There are 3 nested groupings, the coarsest first. Each group lies inside one group of the grouping before and may be the whole of it. The rows also spread widely along 9 directions, which tell nothing about the answers.
(in the rows, 128 means zero)
Known rows, each followed by its group in each grouping:
[171 111 176 143 146 164 130  79 170 159 132 102 137 133  53 148] : z_269 reben z_967
[155 104 166 138 137 137 151 132 125 113  53 140 164 160  77 112] : z_269 doda z_670
[134  81 163 153 158 100 131 149 133 101  79 139 156 113  89 132] : z_269 reben z_319
[160 122 158 139 130 135 142 130 105  68 120 125 147 118 129 138] : z_269 Togi z_768
[119 107 137 125  94 141 137 131 150  95 119 120 168 104 151 129] : z_235 ziz z_723
[111 125 165 156 151 100 112 130  78 135 129 115 109 144 132 101] : z_235 Dez z_404
[158 124 180 140 121 148 113  82 122 101 167 122 123 124 120 158] : z_235 ziz z_261
[165  97 171 177 111  87 118 144 129 121  86  84 162 169 126  97] : z_269 doda z_179
[116 132 211 124 153  76  95 118  88 111 136 123 136 128 127  99] : z_269 Tal z_278
[166 153  97 116 142 132 144 151 135 107 179 101 134  64  94 153] : z_269 Tal z_358
[ 98  87 112 148 101 117 126 137 170 123 122 111 139  98 165 128] : z_235 ziz z_261
[115 104 121 140 103 124 126 130 136  77 161 137 115  80 169 158] : z_235 ziz z_723
[126 143 157 105 103 148 125  97 137 122 156 124 116 115 138 109] : z_269 doda z_670
[131 159 136 104 121 175 147 104 127 107 144 145 125 119 101 120] : z_269 reben z_319
[155 119 128 157  98 160 141 109 128  93 122 133 126 144 123 147] : z_235 ziz z_261
[134  70 187 153 147  88 125 137 132  99  59 112 190 135 126 118] : z_269 Tal z_278
[163 118 119 122 207 188 158  92 119 144 148 127 110  92  75 155] : z_269 doda z_179
[132  85 122 189 171  99 135 160 118 158  87  68 167 145 141  99] : z_269 reben z_319
[130 122 208  86 139 145 115  87 140  82 149 167 129  80  73 149] : z_269 reben z_967
[ 97  97 128 137 167 118 124 127 136 138 141 120 113  87 137 124] : z_269 reben z_967
[162 142 149 133 111  97 127 165 149 104 139 108 161  95  77 133] : z_269 reben z_319
[127  57 132 176 150 107 133 141 137  85  83 161 107 113 121 144] : z_269 reben z_967
[161  77 173 134 142 178 137  78 113  36 136 154 151  94 146 195] : z_235 ziz z_261
[106 131 214 115 127  83  84 121 137 149 162  73 170 104 137  84] : z_269 reben z_319

New rows, each followed by its group in each grouping:
[147  89 161 138 152 144 141 106 137 116  96 137 137 122  99 138] : z_269 doda z_670
[184 137 101 124 104 165 167 134 146  84 125  96 179 112 110 141] : z_269 Tal z_358
[145 145 155 137 178 131 151 139  77 120 105 120 144 144  91 102] : z_269 Togi z_768
[155 130 171 143 150 114 121 113 100  95 139 135 114 132 107 141] : z_269 Tal z_278
[152 102 161 148 124 148 152 120 121  63  78 161 134 139 104 139] : z_269 Togi z_768
[143 108 157 187 154 113 115 110 113 141 124 122  93 156 107 127] : z_269 reben z_319
[165 119 200 148 131 101 105 117 117 103 144  99 150 130 105 126] : z_269 reben z_967
[126 109 188 100 115 148 120  83 153 107 135 134 140 101 135 131] : z_269 doda z_670
[115 146 142 131 165 131 113 103 129 209 180  59 121 123 123  90] : z_269 reben z_967
[149  99 138 149 231 129 147 121  60  94 131 126 126  98 127 157] : z_269 Tal z_278
[148 122  93 133 182 151 169 148 103 127 109 103 157 113 119 109] : z_269 doda z_179
[193 112 144 175 112 152 132 101 133 105 156  88 132 123 118 172] : z_235 Dez z_404
[150  86 164 163 132 124 125 103 151 138 106 108 135 141 121 131] : z_269 doda z_670
[ 86 130 145 128 140  77 115 166 167 173 114 128 126 105  68  85] : z_269 reben z_319
[160 111 136 161 126  94 126 150 106  89 125  99 143 124 151 114] : z_269 doda z_179
[109 106 205 121 104  97  94  97 145  89 126 185  80 110 113 129] : z_269 doda z_670
[138  82 110 181  79 156 140  97 184 136  73 133 101 183 134 109] : z_269 doda z_179
[162 111 170 133 142 170 128  86 142 158 163  36 191 104 136 143] : z_235 Dez z_404
[162 106 140 156 190  94 126 145  98 104 139 144  95  91  90 168] : z_269 doda z_670
[140 111 158 133 124 106 117 132 153  88 142 145 116  86  87 153] : z_269 reben z_967
[176 126 172 141 124 146 117  82 154 147 155  64 159 137 113 133] : z_269 Tal z_358
[153 140  73 134 132 148 172 170 146 111 114 125 152  98  72 133] : z_269 reben z_319
[129  98 146 164 117 127 117 101 162 134 121 142  86 141 104 130] : z_269 reben z_967
[140 176  91 137 173 137 143 145  85 142 181 121  93 103  87 133] : z_235 ziz z_261
[154 129 206  80 149 200 140  54 146 124 123 158 141 116  59 143] : z_269 doda z_670
[177 109 152 186 142 149 132  98 128 150 114  95 137 177  87 145] : z_235 ziz z_261
[ 78 107 127 107 174 124 159 174 102 102  53 163 173 113 113  81] : z_269 reben z_319
[168 119 130 162 133 122 148 141 121 122  98  75 182 154 122 115] : z_269 Tal z_278
[141  49 175 139 106 172 134  77 154  41  96 154 162 105 163 179] : z_235 ziz z_261
[122 105 135 152 176  99 128 144 127 116 121 176  74  99  58 148] : z_269 reben z_967
[131 117 118 138 169  92 139 174  84 107 114 119 138 102 138 111] : z_269 doda z_670
[137 148  97 113 154 152 168 145  92 110 120 135 131 114 115 114] : z_269 doda z_670
[146 103  99 176  67 120 140 155 172 117 106  98 156 132 136 135] : z_235 ziz z_723
[174 160 132 158 156 131 136 119  86  98 169 142  68 122  91 153] : z_269 Togi z_768
[169 126 130 151 109 181 144  77 169 100 146 158  69 121  83 179] : z_269 Togi z_768
[104  88 144 152 131  90 107 134 138 118 160 102 129  77 172 146] : z_235 ziz z_723
[163 102 112 155 178 210 167  64 134 136 119 131 107 141  99 166] : z_269 Tal z_278
[142  83 137 133 153 169 142  93 158 100 143 132 122  75 118 174] : z_269 reben z_967
[139 102 185 150  64 111 106 112 157  67 107 156 129 137 116 143] : z_235 ziz z_261
[162 157 186 110 109 125 117 120 123  91 147 125 151 124  75 118] : z_269 reben z_967
[177  96 141 169 146 167 143 101 107  75 121 140 127 132 113 180] : z_235 ziz z_261
[130 151 101 170 159 111 127 143 131 202 156  76 100 137  99  99] : z_269 reben z_319
[108 127 161 158 106 125 102  85 142 159 147 121  87 158 130 111] : z_235 ziz z_261
[134  94 146 141 157 142 134 107 138 106 127 140 123  96 112 152] : z_269 reben z_319
[176 101  81 166  97 160 159 127 185 125 120  72 160 123 128 149] : z_269 Tal z_358
[136  89 110 153 125 162 151 104 177  98 122 166  76  94 111 172] : z_269 Togi z_768
[140 116 128 176 150  91 122 133 112 115 125 130  94 136 118 135] : z_269 Tal z_278
[117 136 124 138 151 122 139 141  94 120 115 134 130 130 111 111] : z_235 ziz z_261
[143 118 145 145 191 132 124 115 121 158 165  84 131  92 107 141] : z_269 reben z_319
[101 105 138 134 180  99 137 151  89 131  83 142 130 126 126  90] : z_269 doda z_670
[146  91 147 150 162 176 141  83 120 132 131 111 140 124 122 159] : z_235 ziz z_723
[ 95  58 148 168 146 120 137 136 139 140  45 100 181 160 164  79] : z_269 reben z_319
[100 115 158 111 226 123 132 124  91 158 124 130 123 102 101  95] : z_269 doda z_179
[164 126 142 123  86 145 134 120 182 124 136  94 157 114 116 118] : z_269 doda z_179
[123  64 125 152 189 112 142 143 135 128  95 140 123  89 114 148] : z_269 doda z_670
[160  89 129 169 168 150 139  95 112 119 131  99 119 132 142 152] : z_269 Tal z_358
[111 151 104 120 122 125 145 156 115  80 130 178 100  99 105 119] : z_269 reben z_319
[202  86 148 175 134 128 130 113 160 107 141  90 137 107 105 169] : z_269 doda z_179
[153 138 187 135 123 120 114  99 163 156 125 109 137 143  59 121] : z_269 Tal z_278
[ 94  81 167 127 131 132 124 108 146 103  97 140 149 106 147 116] : z_269 reben z_319
[130 134 168 104 134 140 114  90 159 123 179 153  90  79  70 153] : z_269 reben z_967
[146 115 187 137 108 119 107 105 160 121 138 108 143 126  96 126] : z_269 reben z_967
[130 106 136 179 151 122 120 111 151 188 135  79 116 140 121 115] : z_269 reben z_319
[185 118 198 141 103 172 121  68 152 115 153  97 160 139  90 167] : z_235 ziz z_723
[118 164 151 120 132 134 121 108 122 141 160 133 101 127  94 105] : z_269 reben z_319
[164 133 121 137 160 136 146 136 112 138 137  91 144 117 107 127] : z_269 doda z_670
[157  82 156 158 132 138 141 113 110  50 122 128 136 108 169 160] : z_269 Togi z_768
[121 123 190  98 152 112 116 121 121 114 127 158 123  94  85 123] : z_269 doda z_670
[147 120 223 112 100 142 125  94 152  88  91 137 165 142  89 117] : z_269 Togi z_768
[143  91 158 155 136 114 137 136 122  74 102 124 145 110 147 136] : z_269 Togi z_768
[118  93 131 153 131 110 125 138 182 141 112 131 119 100  89 135] : z_269 reben z_319
[159 104 126 154 113 156 138 108 138  87 149 123 130 102 132 178] : z_235 ziz z_723
[134 100 161 159  87 140 116  95 149 107 117 136 116 151 134 134] : z_235 ziz z_261
[120 133 158 120 183 162 142  99  71 130 132 122 132 127 114 114] : z_235 Dez z_404
[ 96 113  60 125 193 189 179 131 130 173 110 119 139 102 115 121] : z_235 ziz z_261
[118 116 142  97 148 179 138  84 155 130 177 132 129  64 109 165] : z_235 ziz z_723
[118 144 191 121 109 141 126  98 145 155 100 124 127 171  90  81] : z_269 Togi z_768
[174  97 193 154 102 137 114  91 176 107 131 104 155 125  96 157] : z_269 reben z_319
[122  92 108 162  97 132 135 113 186 124 100 133 109 133 132 135] : z_269 Tal z_278
[180 110 114 132 222 191 179 115  81 119 116 104 166 109 101 143] : z_269 doda z_179
[110 147 142 124 146 163 130  88 116 135 151 151  84 131 107 112] : z_269 reben z_319
[ 82 117 153 111 191 147 134  92 115 146 120 154 104 114 114 109] : z_269 Tal z_278
[ 92  96 159 165 115  88 117 152 129 154  71  91 157 162 138  73] : z_235 Dez z_404
[146 112 110 124 142  89 130 170 138  82 163 130 126  33 125 166] : z_269 doda z_670
[127 113 142 149 203 115 136 139  87 115 118 146 111 108  89 133] : z_269 reben z_319
[153 138 143 154 121 121 135 135  79  80 132 136 124 145 121 135] : z_235 ziz z_723
[112 107 148 163 129  90 105 125 129 119 140 160  73 113 108 150] : z_235 ziz z_723
[127  71 166 156 175 107 121 125 142 119 108 144 115 103  91 146] : z_269 reben z_967
[150 132 207 107 186 131 116  99 111 141 154 107 149 102  58 131] : z_269 reben z_967
[139 120 188 109 186 125 118 105 102 126 146 139 121  88  88 138] : z_269 doda z_670
